The rows come from 5 hidden closed curves, with some noise, and rows from the same curve form a group. Each curve winds through 8 dimensions. The rows are also pushed far along 4 directions, which tell nothing about the answers.
In the rows, 128 means zero.
Some rows, each with its group after it:
[106  84 163 120 124 131 131 116 161 134 145 158 163 147  98 119 105  84] | num
[148 104 105 173 146  91  93 165 141 150 138 141 134 125  97  90 190 173] | sagof
[103 108  99 139  97  97 125 133 131 135 132 109 177 138 113 102 166 171] | duv
[132 157  93 151 138 125 136 152 100 104 126 113  99 121 155 140 146 153] | sagof
[101 134 123 159 132  93 156 171 126  91  83  74 195 147 144  91 131 175] | kem
[114  80 148 133 181  94 140 165 142  96 103 124 210 157 119  73 103  93] | num
[169 141 132 150 139  77 112 178 108 131 122 108  95 110 127 108 175 153] | tib
[130 158 121 149  74 141 120 101  79  80 161  74 129 112 130 173 124 153] | duv
[100 125 179  92 118 148 144  91 154 163 123 150 139 128 121 137  99 127] | duv
[ 60 116 103 127  77 141 118 118 145 170  96 134 190 130  79 107 123 204] | tib
[ 97 144 118 145  59 117 114  89 143 147 136  93 133 132  99 129 146 181] | num
[130 115 118 116 192 118 165 158 139  95 107 136 153 162 183 102  97  55] | num
[156 144 127  97 103 142 145 108  95 117 124 100 117 110 118 158 148 146] | sagof
[157 142 116 172 112 115 157 146 104 106  87  59 165 114 137 130 126 188] | kem
[ 89 135 109 131 102 144 158 120 116 121  97 101 208 132 121 130  98 168] | kem
[ 93 157 137 144  85 142 113  94 134 185 117 171 123 115  89 124  94 160] | num
[ 86 121 145 136  85 133 108  93 164 175 151 160 125 133 115 130 101 111] | sagof
[125 107 164 107  98 149 141  61 169 172 161 169 132 138 141 137  81  79] | sagof
[150 150 155 117 193 153 113  97 135 201 174 228  46  93 129 157 133 129] | num
[128 157  98 155  34 152  78  93 107 128 177 114  70 107 103 172 147 154] | tib
[ 87 109 130 120 134 117 181 132 151 106  99 131 206 168 155  92  78  87] | kem
[ 95 158 139 130  75 144 122  75 131 185 131 154 121 113  96 138 106 170] | num
[152 152 107 200 161  88 115 199 126 109  77  91 131 127 139  88 139 167] | num
[ 91 155 121 103  74 166 133  67 117 108 146 113 106 128 122 166 118 156] | tib
[147 126  93 130 173 140 104 166 131 157 125 164 107 121 135 135 152 118] | num
[ 67 120 133 163  93 116 160 132 157 144 102 141 200 147 108  94 102 177] | kem
[149 140 147 120 102 136 135 116  89 111 126  79 137 107 127 157 123 152] | sagof
[164 118 137 114 146 119 176 144 101  83  83  76 162 127 155 118  93 107] | kem
[158 126 114 115 167 102  92 180  92 111 112  80 132 111 134 121 171 138] | tib
[131 148 165 135 147 147 137 104 167 168 141 171  95 134 147 150 112  98] | kem
[129 135 129 105  81 100 141 111  90  66 127  46 139 133 120 123 156 147] | duv
[114 101 113 139  76 114 143 112 124 115 130  98 215 146 130 115  99 101] | sagof
[112 109 146  92 163 141 114 112 115 107 142 128 168 132 129 133  97  90] | duv
[175 112 111 167 197 108 161 176 130 124 115 163 115 122 159  99 134 133] | kem
[101  84 153 111 157 122 113 113 172 155 106 166 179 152  80  77  96  97] | kem
[149 159 144  89 137 164 156  74  93  76 173  93 102 123 172 199 140 105] | tib
[169 130 121 147 172  92 106 171 119 105 124  67 114 130 170 124 169 116] | duv
[140 113 158 110 218 146 130 162 143 127  99 154 127 130 163 118  86  80] | tib
[112 138 124 105 124 133 181 118 102  71 106 111 155 146 143 126  88  92] | sagof
[136  97 152 161 142 112 110 156 156 134 145 143 135 131 100 116 149 124] | num
[161 127 108 110 128 115 152 137  94 114 139 113 127 121 145 136 171 122] | duv
[142 122 144 122 143 137 122 137 159 169 144 198 107 134 116 120 150 107] | duv
[114 125 151 100 153 124 145 150 143 131  93 127 140 135 139 115 122 125] | num
[125  91 102  95 215 115 131 165 124  88 107 137 188 158 150  84 109  54] | tib
[ 92 110 145  67 182 135 166 105 148  83 101 112 182 167 162 107  94  76] | tib
[106 132 157  86  84 147 142  65 147 159 168 174  80 130 126 150 116  99] | kem
[164 137 112 187 186  80 120 204 113 153 120 133 138 110 152 102 175 176] | num
[127 135 116 153  91 146  97  76 139 167 185 169  63 112 103 157 139 141] | duv
[155 131 166 132 163 169 123 111 135 147 169 173  91 111 154 177 108  87] | tib
[ 59 127 144 104  72 119 160 104 130  89  90  66 214 158 117 104  86 142] | kem
[ 97 127 145 149  65 117 109  98 154 146 116 106 141 131  68 109 133 189] | kem
[123 148 170 118  57 142 139  73 119 138 156 122 103 117 116 168 109 113] | sagof
[165 147  99 198 121 120  96 171 122 122 136 120  97 118 124 136 162 148] | kem
[105 113 163 117 143 103 142 135 152 123  90  87 183 147 143 101 107 122] | duv
[128 140  99 190  61 118 122 149 116 107 101  91 147 125  81 115 141 189] | duv
[164 131 144 136 108 125 128 101 126 108 150  95 117 126 147 137 119 117] | sagof
[139 138 126 121 105 127 122 115 129 159 141 148 110 125 107 136 146 111] | tib
[117 141 137  85  73 165 129  88 146 154 136 143 125 137 125 159 125  98] | duv
[172 138 140 152 204  96 139 150 134 136 170 149  79 120 177 133 175 132] | num
[ 85 106 127 106 112 101 173 119 113 128 117 153 207 147 118  86  93 116] | tib
[126 162 134 103  82 148 131  96 117 126 133  84 109 126 148 173 135 118] | kem
[182 157 121 110 171 137 151 128 104 112 150 117  62 116 203 175 145  84] | duv
[132  92 134 208 129  85  96 161 180 172 127 163 158 136  79  64 152 181] | sagof
[134  99 130  92 176 136 165 139 112 126 116 171 172 128 123 112 111  99] | duv
[154 129 146  70 172 131 115  96 111  76 161 127  73 139 142 138 123  38] | sagof
[146 154 129 170 120 101 134 145 106 145 143 114 118 108 147 139 158 175] | num
[108 133 114 151 112 173 102  69 143 177 183 213  66 107  95 163 109 142] | duv
[129 116  89 152 151 115 100 166 126 125 121 138 148 133 108 101 154 140] | tib
[148 144 126 153 137 131  97 145 143 148 134 149  64 122 126 141 143 109] | sagof
[ 99 111 121 109 190 149 128 153 148 168 128 226 124 125 115 111 122 130] | kem
[114 147 101 163  42 165  75  84 130 184 181 183  78 100  57 166 152 180] | tib
[175 115 118 167 159  97 121 163 123 121 144 116 141 130 160 115 150 111] | sagof
[175 144 134 151 195  81 128 184  91 102 141 119  95 108 143 110 182 166] | tib
[100  98 106 118  97 132 156 100 155 161 129 168 190 157 128 108 105  90] | sagof
[134 125 122 133  99 151 135 148 135 136 135 132 118 124 130 164 145 123] | num

New rows, each followed by its group:
[167 164 138 137 154 127 109 147 136 151 142 125  53 114 158 161 181 135] | kem
[163 107 134 140 196  76 110 172 135 106  91  75 150 135 127  78 165 142] | kem
[103 117 147  81 150 119 155 142 130 113  71  75 208 143 148 109 108 126] | duv
[155 142 101 176 154  95 135 198 104  96 100 106 120 125 156 100 137 146] | tib
[126 134 125 131 165 136  90 142 116 122 135 134 104 113 129 138 111 118] | sagof
[ 96 119 119 143 148 137 121 146 140 138 103 150 159 132 120 110  82 126] | sagof
[ 95 112 103 136  75 130 100 111 136 135 143 135 157 141 104 116 120 124] | tib
[112 127 145  81 112 160 119  81  91  88 151  98 163 126 124 163  83  91] | duv
[118 171 130 120  37 121 148  92  81  75 136  54 101 123 110 158 147 153] | sagof
[136 160 133 109  59 144 182  70  80  67 132  80  91 117 126 166 103 136] | duv
[ 96 106 137 137 149 126 140 114 151 144 145 167 164 142 138 110 100 120] | duv
[102 153 138  83  93 160 163  98 100  88 106  99 136 134 147 152  70  94] | num
[178 167 119 166 115  97 108 174  92  82 116  36  81 116 153 148 170 137] | sagof
[112  95 128 141 183 142 133 148 160 137 108 179 185 149 120 100  96  95] | tib
[ 99 128 107  87  72 170 161 103 111 106 140 129 150 139 147 171  93  74] | num
[ 87  92 113 112  87 109 128 126 111  69 105  82 214 160  95  86  96 106] | kem
[136 126 104 158 136 113 140 196 138 116  85  97 149 139 152 116 149 137] | num
[148 135 101 147 181 136 104 132 115 123 156 150  76 110 141 145 137 131] | duv
[112 144 109 118 134 144 127 135 110  97 116 121 117 128 123 133 123 145] | kem
[ 97  93 121 136 172 118 136 150 162 147 118 207 164 150 119  68  89  98] | tib
[110 136  89 144  63 116 128 120  85  91 154  83 162 129 133 135 137 154] | tib
[147 140 120  92 117 130 143  97 118  99 124  84  99 133 153 138 131 104] | kem
[148 140 154 104 168 147 164 110 127 125 117 138  87 119 161 152  99  99] | duv
[120 136 163 129  81 129 133  94 138 144 142 131 111 127 117 146 112 108] | sagof
[ 89 102 115 155 143 107  86 136 167 168 141 159 158 135  95  89 154 174] | duv
[125 144 102 131 158 143 121 167 103 120 124 148 104 110 132 138 151 166] | kem
[ 74 104 135 103 121 143 166  91 186 181 115 180 192 159 116 110 111 117] | tib
[105 140 142  43 109 177 148  58 118 116 148 125 105 133 170 177  81  62] | tib
[111 148 125 105  91 156 121  95 126 142 137 119  99 118 142 162 125 144] | tib
[136 149 116 138  75 128 161 123 105  68  85  55 155 139 123 127 112 149] | sagof
[162 128 115 145 178 115 111 190 141 170  97 151  85 108 124 112 181 177] | kem
[131 145 108 177  81 136 125 122  96  95 132  98 128 116 103 145 113 164] | duv
[ 78 105 153 111 181 112 152 155 155 127  84 149 200 149 120  78 102 138] | kem
[146 110  82 166 107 108 152 179 112 104  62  85 171 127 120  91 123 173] | kem
[ 60 117 115 108  90 149 170 102 122 105  94 126 215 153 123 115  40  93] | sagof
[167 136 140 152 182 150 125 156 128 168 146 181  83  98 157 159 136 132] | tib
[127 161 127  91  77 141 168  89  97 127 127 140 107 121 121 151  97 106] | tib
[128 140 127 106 136 129 179 119  96  88 132 133 131 134 148 140 119  91] | sagof
[148 123 114 157 193 106 147 177 122 127  90 108 179 124 150 105 141 166] | kem
[ 80 148 122 107  87 178 142  80 129 140 132 165 131 126 104 156  86 143] | kem
[154 140 101 117 129 156 109 145 116 123 119  99 102 113 129 171 149 131] | num
[116 119 107 143 118 148 129 121 131 114 123 132 177 141 111 133 112 115] | tib
[ 71 116 128 106  64 124 175  98 163 176  91 162 190 152 109  97  75 110] | tib
[106 110 140 159 125 109 151 143 152 161  75 141 160 124  86  85 121 197] | duv
[166 174 109 113  76 157 131  88  82  93 161  81  84 116 137 199 152 103] | tib
[165 152 127 131 118 152 119  84  99 129 170 121  91 104 132 182 135 127] | kem
[ 83 121 127  75 109 133 153 122  81  91 113  80 223 137 138 139 105 117] | kem
[ 69 141 156 116  65 148 156  73 143 128 131 128 157 143 111 138  85 136] | kem
[104 144 129 170  88 134 148 117 147 149 123 174 115 129  84 119 124 172] | sagof
[139 117 133 130 181 129  92 169 132 173 121 158 116 103 122 125 158 163] | tib
[123 119 125 178  86 129  84 122 144 154 165 180  90 117  62 119 147 164] | kem
[ 59 107 114  76  94 155 138  95 134 143  97 127 202 140 106 119  88 142] | tib
[172 141 153  76 155 137 153 106 109 128 139 129  81 113 153 161 146 106] | sagof
[119 139 140 178  60 157 108 118 126 162 141 122 139 101 100 169 124 192] | tib
[114 140 151 153  94 155  85  82 150 163 156 179  83 114  58 140 106 141] | num
[187 144 130 139 141 126 124 166  78  67 128  93  74 106 143 148 135 110] | kem
[142 135 145 153 160  90 126 154 128 127 145 157  85 123 135  97 143 138] | tib
[135 127 113 201 112 136  94 140 155 167 160 179 108 122 109 133 146 146] | tib
[131 123 133 152 162  98 171 157 131 105  99 126 140 136 140  91 127 149] | duv
[130  94 124 123 147 128 131 108 162 183 163 217 133 137 118 110 136  96] | sagof
[172 112 140 113 215 125 144 124 121 132 181 201  84 119 162 132 136  77] | kem
[143 104 124 145 123 106 152 177 108  96  71  92 170 128 117  91 112 144] | kem
[131 160 135 112  71 123 146  99  69  93 148  97 115 111 113 152 119 142] | tib
[114 105  98 178 144  89 108 175 139 150 138 159 159 133 120  78 169 176] | tib
[151  74 133 133 219  97 142 167 155 145 132 179 179 153 163  78 118  58] | sagof
[136 133 102 138  74 106 140 116  91  93 120  79 119 120  97 125 156 173] | duv
[108 136 124 120  82 171 144  87 115 108 134 142 140 134 128 153  58  87] | tib
[101 119 128 143 103 158 139 105 138 118 118 119 199 142 103 143 103 134] | tib
[146 138 130 142 214 139 137 154 136 155 127 180 110 116 152 134 137 144] | kem
[121 126 116 131 182 113 108 168 116 104 120 108 136 135 167 119 103  87] | sagof
[153 149 102 140 167 139 126 153  98 121 141 123 122 111 155 155 157 149] | kem
[111 146  98 185  51 125 130 130 143 157 109  96 171 130  87 133 174 214] | tib
[132  92 111 118 163 100 140 201 102  79  70 108 169 133 121  76 121 126] | kem
[140 108 140 141 118 129 147 144 130 135 101 153 132 119 105 110 102 134] | kem
[ 82  90 125 120  86 146 133 131 141 154 107 194 157 131  64  96  91 142] | kem
[135 152 103 115  90 124 169 121  66  88 137  98 144 120 154 149 110 114] | tib
[111 131 143  85 107 142 134  97  97 112 165 120 158 129 141 165 115  76] | kem
[155 132 123 142 126  86 137 172 116 120  86  60 155 122 131 107 183 194] | sagof
[154 143 145  89 183 142 176 107 107  89 140 121  93 130 201 157  94  59] | duv
[ 98 112 132  53 164 159 140 105 129 140 114 154 154 133 143 131  93  93] | tib
[135 142 153  75 149 114 160 113 101  75 132 103  99 141 151 133 135  75] | sagof
[106 122 102  91 145 144 135 152 101 118 124 150 141 127 136 133 133 126] | kem
[151 110 114 113 173 119 149 198 124  91  95  90 158 144 172 131 147  90] | num
